The same things were measured in two ways. Each way mixes the same 9 hidden numbers, adds some noise and spreads widely along 5 directions of its own, which tell nothing about the thing.
(in the rows, 128 means zero)
Some things both ways: the first way, then the second way.
[ 88 122 146 121 123 119 138 107  95  97 209 109 173  79 127  91 143 156
  99 135 123 104 144  82 116 128]
[ 77 173 145 185  59 172 144 133 139  86  87  98 145 150 132  97 179  90
 107 117  98 141]

[153 130 124 103 116 141 142 140  75 180  84 114  70 149  82 143 108  90
 149  74 138 100 105 162 109 118]
[118 156 143 131  84 161 128 141 137 107 101 137 104 119  96  74 167 216
 161 122 157 146]

[128 111 155 176 127  83 145  98 121  95 214 113 173  80 160  88 111 176
 119 173 137 125 138  68 128 163]
[ 99 158 152 163  74 144 149 100 144 112 119 140  99 178  93  91 111 118
  83  93 121 153]

[154 140 140 141  70 127  86 133 190 155  91  84 156 182 119 102 127 155
 129 135 161 127  89 199 119 149]
[124 118 123 160 157 143 150 117 113  80  81 120  74 155 133 130 125 184
 163 130  84  69]

[ 88 155  96 141 174 138 140 107 147 117 170 131 136 151 145 116 139 104
 156 112 120 138 157 112 155  94]
[135 114  98 160 105 120 160 129 111 115 111 139 131  99 146  98  88 115
 144 105  89 128]

[136 134  68 139 117 149 137 117 123 186 125  82 107 140 107 126 117  93
 176  91 138 111 111 149 127 153]
[ 55  83  95 180 166 152 196 120 101  71  54 163  70 124 154 120 135 140
 173 137  26  91]

[103 167 105 122 172 111 118 116 169 101 134  96 128 150 154  80 115 151
 143 138 118 142 161 135 123 135]
[211  95 119 102 175  88  97  89 137 159 114 150 172  63 168 154  86 104
  81 134 127 104]

[131 145  79  81 161 119 122 139  65 151 106  98  86 168  92 117 109 158
 156  54 131 140 129 127 128  91]
[151 134 136  85 123 114 136 163 158 145  99 119 149  89 121 124 117 137
 116 176  83 181]

[103 135 160 144 133 109 136 112 116 112 171 104 135 123 114 108 144 144
 100 162 119 120 133 104 158 114]
[159 132 139 130 135 125  97  62  99 114  93 205 137 109 152  92 125 139
 126 139 148 114]

[157 102 140 116 129 128 133 159  80 142  92 162 115 120  94 177 135 144
 100  97 128 135 115 118 132  98]
[104 157 172 112  84 155 105 118 149 130 126 152  83 101 107 103 179 124
  67 119 138 196]

[120 119 134 119  73 118 105 102 137 112 105 131 125 114 147 102 117 124
 148 147 128 131 145 106 109 153]
[160 129 110 158 138 134 117 120 107  68 122 126 149 138 148 134 108  93
 138 184  85 102]

[193 101 116 128 104  94 128 125 117 170  58 166 122 111 163 168 102 115
 152  92 135  97 157 132  55 150]
[ 91 148 104 134  97 119 135 179 171 142 176 105 176 164 143 175  83 119
 126 126  45 151]

[123 160  76  98 149 109 121 147 145 127  74 138 114 153 128 110 112 122
 160  59 129 153 166 132  93 110]
[183 144  94 159  78 154 107 156 133  69  75 118 150  55 166  83 154  64
  59 144 103 136]

[ 72 130 148  94 134 115 158 133  99  81 102 168  95 167 127 120 137 114
 128 154 116 124 118  97 127 103]
[191 116 119 117 134 140  71 111 105 102 134 158 121  18 155 116 185 103
  99 156 178 128]

[ 88 113 134  68 148 138 170 146  56  96 148 164 111 151 118 127 135 121
 141  83 122  92 112 104  84  92]
[109 140 111 133  93 157 120 176 125 108 127 103 110  70 163 123 182 120
 136 117  98 148]

[132 102 108 119 169 159 149 136  95 115 156 132 105 152 132 137 119 129
 164 123 125 112  90 127 124 126]
[ 89  84 138  86 166 123 152 141 140 165 162 145  40  85 126 153 121 148
 149  96  93 174]

[122 147 100  99 129 181  79 147 177 128 107  79 131 169 107 126 158 150
 104 141 116 146 100 202 159 110]
[161 155 112 108 117 117 107 151 113 124 128 119 150  92 132 101 183 156
 195 171 177 130]

[143 125  92 158 164 196 102 115 154 143 197  65 128 110 141 127 129 126
 142 151 128 124 110 173 170 141]
[ 82 105 137 119 153 116 165 117 125 161 151 144  93 141 113 143 103 181
 194 104 106 135]

[110 128 157 121 150 129 150 132  56 123 158 179 104  47  96 157 128  90
  95  96 114 147 167  62 153  82]
[124 154 220 112  93 138 116  66 175 169 102 143 137 144  95 108 109 128
  36  86 145 183]

[174 129 117  83 145 112 135 129  92 151  88 123  71 153 133 107  80 118
 174  55 135  79 149 159  52 130]
[196 112 142 133 140 137  74  64 103 117 103 177 120  72 177 139  99 149
  56 101 113  87]

[124 120 117 173 106 155 129  88 147 145 199  98 160 130 147 107 122 110
 169 154 147 108  93 138 151 166]
[117 167 105 165  68 139 152 169 110  92 143  90 134 137  95 111 147 178
 184 157 117 128]

[102 139 188 172  59 127  92 119 217 108 119 142 176 135 128 111 160 128
  91 202 134 171 111 141 190 128]
[119 108 104 170 170 141 155 113 102  61  98 135  81 177 145 125 103 154
 196 135  83  64]

[133 150  81 110 147 162  80 112 151 132 151  63 117 158 124  79 120 141
 163  88 127 128 139 171 143 110]
[173 121 199 140 108 158 132  71 119 109  79 119  89  67  91  84 134 111
  62 117 153 162]

[147 130 101 152 129 119 135 132 139 141 144 123 154 103 142 114  94 138
 156 112 150 145 126 116 117 165]
[ 99 104 164 112 151 119 159 122 181 162 103 106  84 127 114 161 110 113
  55 100  68 159]

Other things, the second way, with their names:
K_680: [133 133 161 116  95 122 139 114 159 162 155 130  76 129  98 101  86 116
  75  54 145 185]
K_316: [125 143 169  98 111 117 147 147 151 162 118  86  77 136 116 122 119 119
 114  97  98 182]
K_531: [126 145 194 155  84 167 109  59 126 127  85 140 104 106 122 105 155 149
  51  67 151 123]
K_336: [130 152 146 108  93 124 119 161 178 146 136  89 134  98 105 137 163  84
  58 147 122 190]
K_287: [174 121 124 119 158 127  80  80  89 100  58 198 142  47 186 115 176  97
  94 191 115 107]
K_918: [109 124 120  94 138 110 136 141 174 173 124 161 119 130 138  92 117 162
 162  73 151 153]
K_544: [147 111 149 113 164  99 141  89 122 148 108 124 123 108 112 152 132 126
 118 163 120 121]
K_256: [155 153 180 138  91 168  73  79 121 117  92 147 140  75 150 111 174 142
  64 110 156 125]
K_776: [131 143  91 131  95  93 147 146 140 158 170 116 123 121  97 110 135 163
 160 100 175 128]
K_657: [132 173 111 112 105 128  90 155 154 119 130 151 144 149 142 112 159 166
 145 139 142 131]
K_682: [126  90 138 140 133 159 122  84 111 113 102 179  93  36 151  88 156  83
  99  98 146 149]
K_13: [ 88 145 159 147  71 170 117 143 143 128 201  86 127 101 107 151 155 131
 122  87 141 168]
K_437: [116 128 101 114 141 114 100 110 124 144 110 181 164  79 180 142 176 122
 123 147 115 114]
K_985: [133 145  53 140 114  91 151 178 124 113 139 115 137 132 136 102 145 117
 192 154 131 116]
K_564: [150 113 207  77 152 148  75  80 164 164 135 153 137  77 145 154 120 112
  60 113 132 176]
K_717: [161 149  64 127 127  80 110 112  92 108 155 212 120 148 131  88 111 120
 167 178 154 119]
K_12: [149 120 142 125 109 107 169 118 161 152 129 116  98 127  79  90  70 120
  96  91 139 169]
K_785: [176 146 123 119 108  88 115 103 125 165 127 146 142 105 124 102 126 146
 117 110 180 119]
K_412: [146 132  82 125 132 129 129 189 159  93  91 117 152 106 159 112 141 116
 143 168  88 130]
K_588: [148 140 132 143 121 134 103  88 137 113 110 156 115 113 121  99 176 133
 103 119 197 105]
K_97: [151 193 119 139  39 163  88 184 129  85 141 100 161 101 141  82 169 136
 152 137 143 162]
K_136: [ 65 131 169  99 120 127 155 110 156 187  79 154  83 111 118  97 180 174
 131  74 137 164]
K_667: [107 132  71 197  92 139 186 162 116  68  57 108 116 129 149  81 130 111
 148 126  57 100]
K_360: [160 171 167 156  51 174  73 106 124 108 138 106 173  73 138 104 174 116
  83 106 178 141]
K_346: [102 139 137 126  94 159 155 170 149 103 114 118  39 134 112  69 128 150
 148  82 111 182]
K_543: [186 102 112  86 153 101 120 156 144 149 144 133 119  78 153 139  59 115
 119 130  82 163]
K_396: [140 152  79 146  78 119 112 139 115 114 150 168 121 115 158  99 110 117
 112 103 108 136]
K_774: [ 81 149 134 164 112 144 132  87 100 101 112 171  96 172 132 101 156 168
 170 107 136  96]
K_189: [ 95 112 100 160 150 156 127 112 140  77  53 181 119 111 184 113 162  75
  79 136  67 105]
K_378: [124 137 111 177 111 127 169 110 104  84  94 146  98 180 108  95  79 176
 159 128  87  95]
K_817: [ 77 130 133 113 127 116 161 139 134 154 112 142  84 139 129 126 129 144
 154 117  72 162]
K_503: [159 159 120  94  93  92  98 123 135 159 163 161 167  87 105 114 149 109
 102 178 174 181]
K_984: [157 140 102 184  67 152 114 134  89  81 162  99 151  55 138 120 153  93
 112 134 136 121]
K_282: [153 146 100 124 135 101  66  74 106 135 135 220 156 117 198 126 134  99
 104 120 142  95]
K_961: [ 99 176 134 125  44 148 132 159 137 109 146 162  91 151 104  64 105 118
 122 123  96 223]
K_934: [106 128 143 129 128 121 130 123 186 168  94 112 162 131 165 173 111 141
  61  73  61 111]
K_788: [ 87 136 125 138  88 146 129 174 141 126 192 101 167 111 144 182  95 102
 126 142  28 182]
K_28: [128 151 151 146 103 135 138 102 125 106 103 140  58 154  97  85 140 133
 100 113 145 140]
K_301: [119 110 128  95 142 135 136 168 141 130 143 130  84  75 122 140 132 137
 138 158  81 185]
K_127: [153 147 142 124  99 108 153 129 152 153  75 111 175 130 113  98  92 180
 134 120 112 132]
K_449: [ 92 156 121  98 124 149 114 214 179 110 152  94 142 148 135 163 155 153
 165 182  72 166]
K_709: [146 120 111 123 133 140 107 158 153 110 153 142 153 105 150 148  81 143
 125 144  78 143]
K_91: [ 76 112 171 103 148 146 140 110 155 157 141 169  66 159 123 133  84 186
 145  75  89 163]
K_197: [105 102 169 129 147 170 109 106 150 116 134 135  99  98 146 172 123 128
  73 102  79 137]
K_992: [163 159 132 120  84 119 125 141 124 131 100 122 152 114 133 102 104 166
 141 135 103 144]
K_723: [ 95 119 137 119 128  93 189 111 134 172 130 140  73 144  74 106 118 166
 162 107 141 155]
K_804: [131 114 101 159 156 135 128  98 111  78 109 184 110 165 151 121  83 165
 156 129  88  73]
K_358: [136 153 138 105  87 129  96 144 100 134 174 140 132  72 139 133 143 110
 131 163 109 191]
K_593: [165 116 115 136 181  97  87  52 121 134  80 183 144 116 182 130 159 110
  97 117 171  46]
K_477: [115 171 102 112  81 125 137 218 192 119 122  96 166 145 115 120 129 129
 120 175  71 185]
K_876: [114 139 104 132 139 150 117 135 117  77  59 186  85 123 166  63 184 146
 173 140 127 115]
K_219: [ 70 130 124 149 112 131 189 171 194 133 117  70 124 149  86 134 151 116
 115 118 102 153]
K_337: [121 133  91 154 151 117 129 120  97  88 130 153 115 171 145 154 119 172
 183 169  84  68]
K_617: [141 122 106 119 160  90 153 149 172 156  87 107 193 153 149 137  88 170
 175 132  94  90]
K_607: [178 127 173  94 129 105 108  70 115 169 101 160 104  75 137  98 113 119
  94  97 154 156]
K_684: [ 91 127 130 120 109 151 136 176 195 134 164 106 124 129 129 122 114 101
 122  78 111 184]
K_977: [141 137  93 110 132  77 123 129 146 155 149 159 173 109 130 133 131  78
 112 176 135 152]
K_893: [ 83 134 131 102 138 117 130 141 160 164 143 143 166 138 147 138 128 141
 180 122 110 153]
K_274: [ 87 121 110 109 148 126 166 184 139 131 103 113  84 127 138 127 149 184
 207 130  78 136]
K_672: [178 166 157 128 100 152  47  80 109 109 123 163 137  92 161  99 184 135
 100 118 203 114]
K_489: [137 138 158 126 125 109 102  31 103 163  88 214 157 111 144 102 133 150
 110 109 163 110]
K_882: [ 99 129 192 118 149 107 158  75 177 165 109 123 108 195  75 156  94 141
  72 119 108 142]
K_855: [120 138 110 152 113 107 149 115 126 141 112 136 178 142 140 122 108 159
 161 117 108 100]
K_144: [171 142 125 170  74 169 112 147 103  61 151  97 144 101 135 118  88 134
 133 136  89 135]
K_592: [139 114 135 131 141 142 125 135 135 114  95 101 115  93 164 156 132 127
  98 123  71 109]
K_527: [120 123 152  93 152 116 105 107 159 186 129 150 164 111 148 162 124 189
 130 103 125 119]
K_566: [ 81 132 120 132  95 149 176 187 169 109 127 115  72 131  92  87 133 122
 135 117  97 199]
K_526: [ 59 119 129 172 114 133 211 132 138 119  79 109 115 159 105 116 110 135
 151 122  46 133]
K_487: [175 169 126 168  70 137  90  97  98 102  61 132 171  88 189  88 162  97
  80 110 124  92]
K_132: [121 131 132 141 121 118 148 131 104 134 154  96 109 135 119 150 109 168
 183 122  99 113]
K_534: [142 126 116 124 152 153  92 142 144  82  86 139 102  84 173 133 190  93
  80 156  98 117]
K_491: [126 119 157 119 168 125 126  88 137 141 115 136 117 139 113 137 146 185
 158 129 160  99]
K_387: [162  97  97 154 142 118 126 127 119 112 166 105 148  84 154 181  84  96
 103 139  75 101]
K_15: [166 131 116 129 110 131 116 119  96 108 114 149 123  49 126 109 162 133
 116 176 133 142]
K_244: [132 142 157 147  97 165 130 105 149  87  66 144  59 117  92  74 166 155
  60 113 146 140]
K_703: [119 145 111 147 110 129 140 131 142  94 117 136 135 127  96 105 164 117
 126 177 143 137]
K_794: [159 135 142 114  83 125 130 120 127 135 130 152  83  81  96  77 109 116
  81 113 139 197]
K_612: [134 100 129 143 177 150 127 117 115  83  98 113  80  89 127 166 185 166
 133 170 114  76]
K_646: [105 173 139 162  52 162 115 149 105  90 185 104 149 140 118 144 115 139
 146 151  74 164]
K_187: [177 132 158 145 105 110 115  72 127 156 145 107 172 105 125 156  79 106
  59 108 124 117]
K_850: [100 115 133 131 155 123 139  95 115 125  87 162  83 115 158 124 155  93
 121 123  96 126]
K_291: [ 89 151 135 148  84 141 155 157 136 128 165  86 135 138  87 130 143 179
 193 125 129 145]
K_624: [148 116 154  80 167 102  87  98 167 196 119 141 170  70 166 154 168 121
 100 106 173 123]
K_895: [115 145  86 161  91 160 135 172 123  54 175 132  70 131  84  97 161 158
 173 159 152 141]
K_105: [175 115 163 140 145 141 114  78  91  89  90 127 111  80 139 137 135  79
  80 179  97 123]
K_969: [108 154  97 151 118 123 105 113 118 115 114 171 172 156 172 126 144 156
 169 135 112  81]
K_705: [142 172 107 117  71 144 128 234 159  96 137  56 147 100 124 115 159 104
 144 181  87 190]
K_875: [109 114 130 112 158 114 147 133 134 153 141 123  98 136 122 158 117 196
 186 116 109 111]
K_145: [104 134 114  80 148 112 108 154 160 156 180 170  93 143 138 130 129 144
 170 119 137 165]
K_425: [128 107 160  95 151 108 144 114 159 179 118 105  95  70 108 130 174 114
 104 112 168 154]
K_952: [121 144 138 141 127 151 123 116 124  77  92 160  62 169 141  89 122 118
 125 119 101 132]
K_867: [166 124 140 120 135 153 123 163 158  81 104 101 137 113 126 122  99 130
 126 173  82 153]
K_823: [106 103  87 195 144 122 155  94 106 101 121 134 116 139 159 155 118 116
 128  98  85  48]
K_394: [131 154 137 119 107 135 117 171 162 126 132  90 178 145 146 161  93 143
 133 145  52 148]
K_61: [ 97 109  92  94 142 112 119 187 153 182 201 113 174  74 181 193 127 137
 185 112  87 148]
K_921: [119 136 112 148  85 158 145 184 118  84 168  92  93 117 113 128 106 162
 171 138  73 157]

Some of these things the first way, each followed by its name:
[128 131 112 166  69 103 137 116 184 156  85 139 165 123 150 133 114 105
 151 153 149 138 125 122 105 193] => K_219
[130 118 115 133 100 174 128 161 152 162 103 150 131 149  89 161 143  79
 143  98 145 144  79 170 152 111] => K_274
[165 128 133 128 114  93 113 109 127 146  90  86  96 139 141 101  98 154
 135 129 131 109 140 146  96 163] => K_804
[141 120  89 150 176 126 140 114 126 116 181 106 124 147 148  97  98 151
 184 113 134 126 129 111 132 139] => K_794
[150 134  92 141 139 154 109 129 167 129 155  65 119  84 151  89  83 139
 138 162 131 145 130 157 117 202] => K_588
[139 122 117 106 134 156 119 157 101 127 105 154  97  97 102 148 103 119
 127 103 130 177 122 111 147 122] => K_28
[ 87 122 200 118  95  80 168 122  75 127 102 182 133 121 103 160 170 121
  65 154 122 106 128  83 130  97] => K_969
[210 124 115 161 167 176  78 148 159 152 164  66 127 102 121 143 126 161
 100 128 128 130 122 198 157 120] => K_91
[137  89 134 116  86 145 124 159 140 114 119 194 148 129 124 143 130 102
 161  75 145 117 105 126  96 114] => K_316
[114 109 137 136  34 154 114 130 167 148  59 203 134 132 115 161 151  43
 157 102 136 145 118 114 148 106] => K_105
[113 137 112 168  86 150 108 135 229 130 120 127 181 167 149 120 149 111
 145 170 145 140  93 171 134 166] => K_425
[168 120 115 113 111 117 103 140 136 140  30 118  83 171 138 147 111 158
 129 166 130 144 104 157 132 154] => K_895
[123 119 152 208 101 151 163 147 179 155 177 143 192 124  98 164 172  86
 109 144 152 121  82 148 168 125] => K_136
[ 85 144 154 168 113  80 159 137 145 110 140 161 172  85 113 135 147 131
  85 170 125 174 148  61 162 132] => K_189
[ 67 137 143  94 156 136 165 136  90  85 169 138 118  87 125 110 127 113
 103 150 108 124 137  96 111 136] => K_624
[141 130 103  63 134 186  91 138 107 156  69 139  87 161 110 162 144 108
 134  72 118 120 112 188 130  69] => K_132
[102 130 158 140  57 120 142 119 145 141  97 129 141 166 111 120 132 119
 137 175 149 134  71 145 143 163] => K_612
[154 122 118 141 143 139 101 154 142 147 121 108 164 168 101 163 166 174
  96 115 129 137  93 167 160  88] => K_817
[ 78 124 157  88 112  72 192 117  66 101 100 188  99 170 137 113 114 104
 165 115 131  89 130  71  76 123] => K_785
[102 119 166 137 162 146 133 102 113  86 220 122 163  96 165 122 156 150
  93 183 111  99 125 116 141 115] => K_13
[143 136  97 181 116 124 117 115 214 135 105 152 140 135 168 119 103  85
 190 134 137 155 147 135 138 157] => K_12
[106 139 154 131 163 132 122 149 154  75 132 176 132  85 144 149 150 130
  76 165 102 175 167 100 162  98] => K_684
[ 98 130 173  89 116 129 136 124 101 110 117 165 119 126 130 129 157 100
  98 117 111  85 152 126  93  86] => K_360
[137 125 118 132 125 151 108 141 173 119 134 131 146 171 127 121 151 124
 146  97 132 116 121 164 130  97] => K_607
[133 143  94 145 181 170 118 120 130 130 230  78 134 112 123  93 109 136
 161  92 136 131 124 145 151 124] => K_992
[152 143 115 151  83 135  76 119 201 129 112  94 136 135 132  89 113 133
 148 122 141 148 142 157 139 151] => K_867
[127 106 118 103  97 102 155 142 101 138  66 195 118 115 126 161 109 107
 154  99 141 135 127  86  89 143] => K_336
[126 104 140  97 129 124 131 122  97  86 171 112 128 142 135  82 126 157
 139 111 127  75 125 128  70 127] => K_97
[138 123 111 103 199 100 161 135  73 107 130 154 101 130 144 136  98 146
 146  99 125 120 150  97  92 115] => K_396
[103 129 115  94 131 112 131  92 117 108 127 107 120 185 173  92 128 137
 172 134 119  67 137 135  69 131] => K_984
[149 126 114 105  98  99 132  98  85 157  95 106  86 159 126  98  88 128
 182  85 139  93 130 125  87 143] => K_378
[174 133 111 149 123 104  83 102 138 148 154  30 159 100 139  89  97 224
 113 158 144 139 126 150 124 193] => K_882
[ 51 157 142 110  99  67 173 119 109 114 103 174 155 184 111 110 153 114
 143 103 136 136 135  72 121  89] => K_667
[156 149 107 148 182 172 112 129 145 161 174  71 125  91 124 133 126 128
 106 129 126 121 133 183 146 133] => K_527
[122 150 119 113 166 114 112  83 122 110 165  90 145 136 172  86 122 166
 136 126 119 106 161 133 113 125] => K_187
[125 126 101 111 134 148  99 146 143 105 142 115 153 146 121 109 138 168
 134 104 136 154 112 133 137 112] => K_705
[158 107 107 156  97  78 150 126 120 154 114 127 140 119 131 118  88 140
 170 103 157 125 133  97  83 183] => K_477
[ 93 124  89  79 125 146 145 145 108 117  61 178  85 136 131 144 104  86
 166 111 119 156 128  99 108 138] => K_985
[158  94 142 149 135 162 114  97  96 136 195 130 149  89 145 148 144 130
 123 123 128  96 124 117 147 104] => K_646
[114 155 116 113 149 104 130  93 104 138 154  60 128 157 139  87 130 168
 131 119 123  84 145 144 103 131] => K_855
[162 125 114 127  96 145  84 109 154 171  92  78 137 183 136 134 150 148
 127 136 131  81 102 214 114 131] => K_291
[129 151 112  69 131  93 112 117 118 143  43 111 108 181 152 120 125 160
 125 114 118 102 149 165  67 126] => K_823
[117 122 193 124  86 111 154 139 109 141  97 182 132 135  99 153 168  86
  92 108 128  97 125 131 111  81] => K_256
[145 127 126 202 107 136 144 140 185 154 153 135 147  79 112 123  91  88
 150 138 156 178 109 124 165 181] => K_244
[163 120 110 104 146 176  94 139 101 148 137  69 106  98 111 137 128 157
  93 124 120 123 116 173 130 129] => K_774
[129 100 153 152 133  96 144  80  94 101 203 122 179 134 173 116 153 177
 133 152 130  62 134  88 107 121] => K_788
[117 167  92 146 177 175  85 147 208 123 116 102 138 155 123 153 180 128
  90 151 100 171 151 182 199  77] => K_682
[109 156  91 147 149 119 116  87 127 147 194  38 167 144 124  91 138 176
 132 125 134 120 126 134 150 126] => K_526
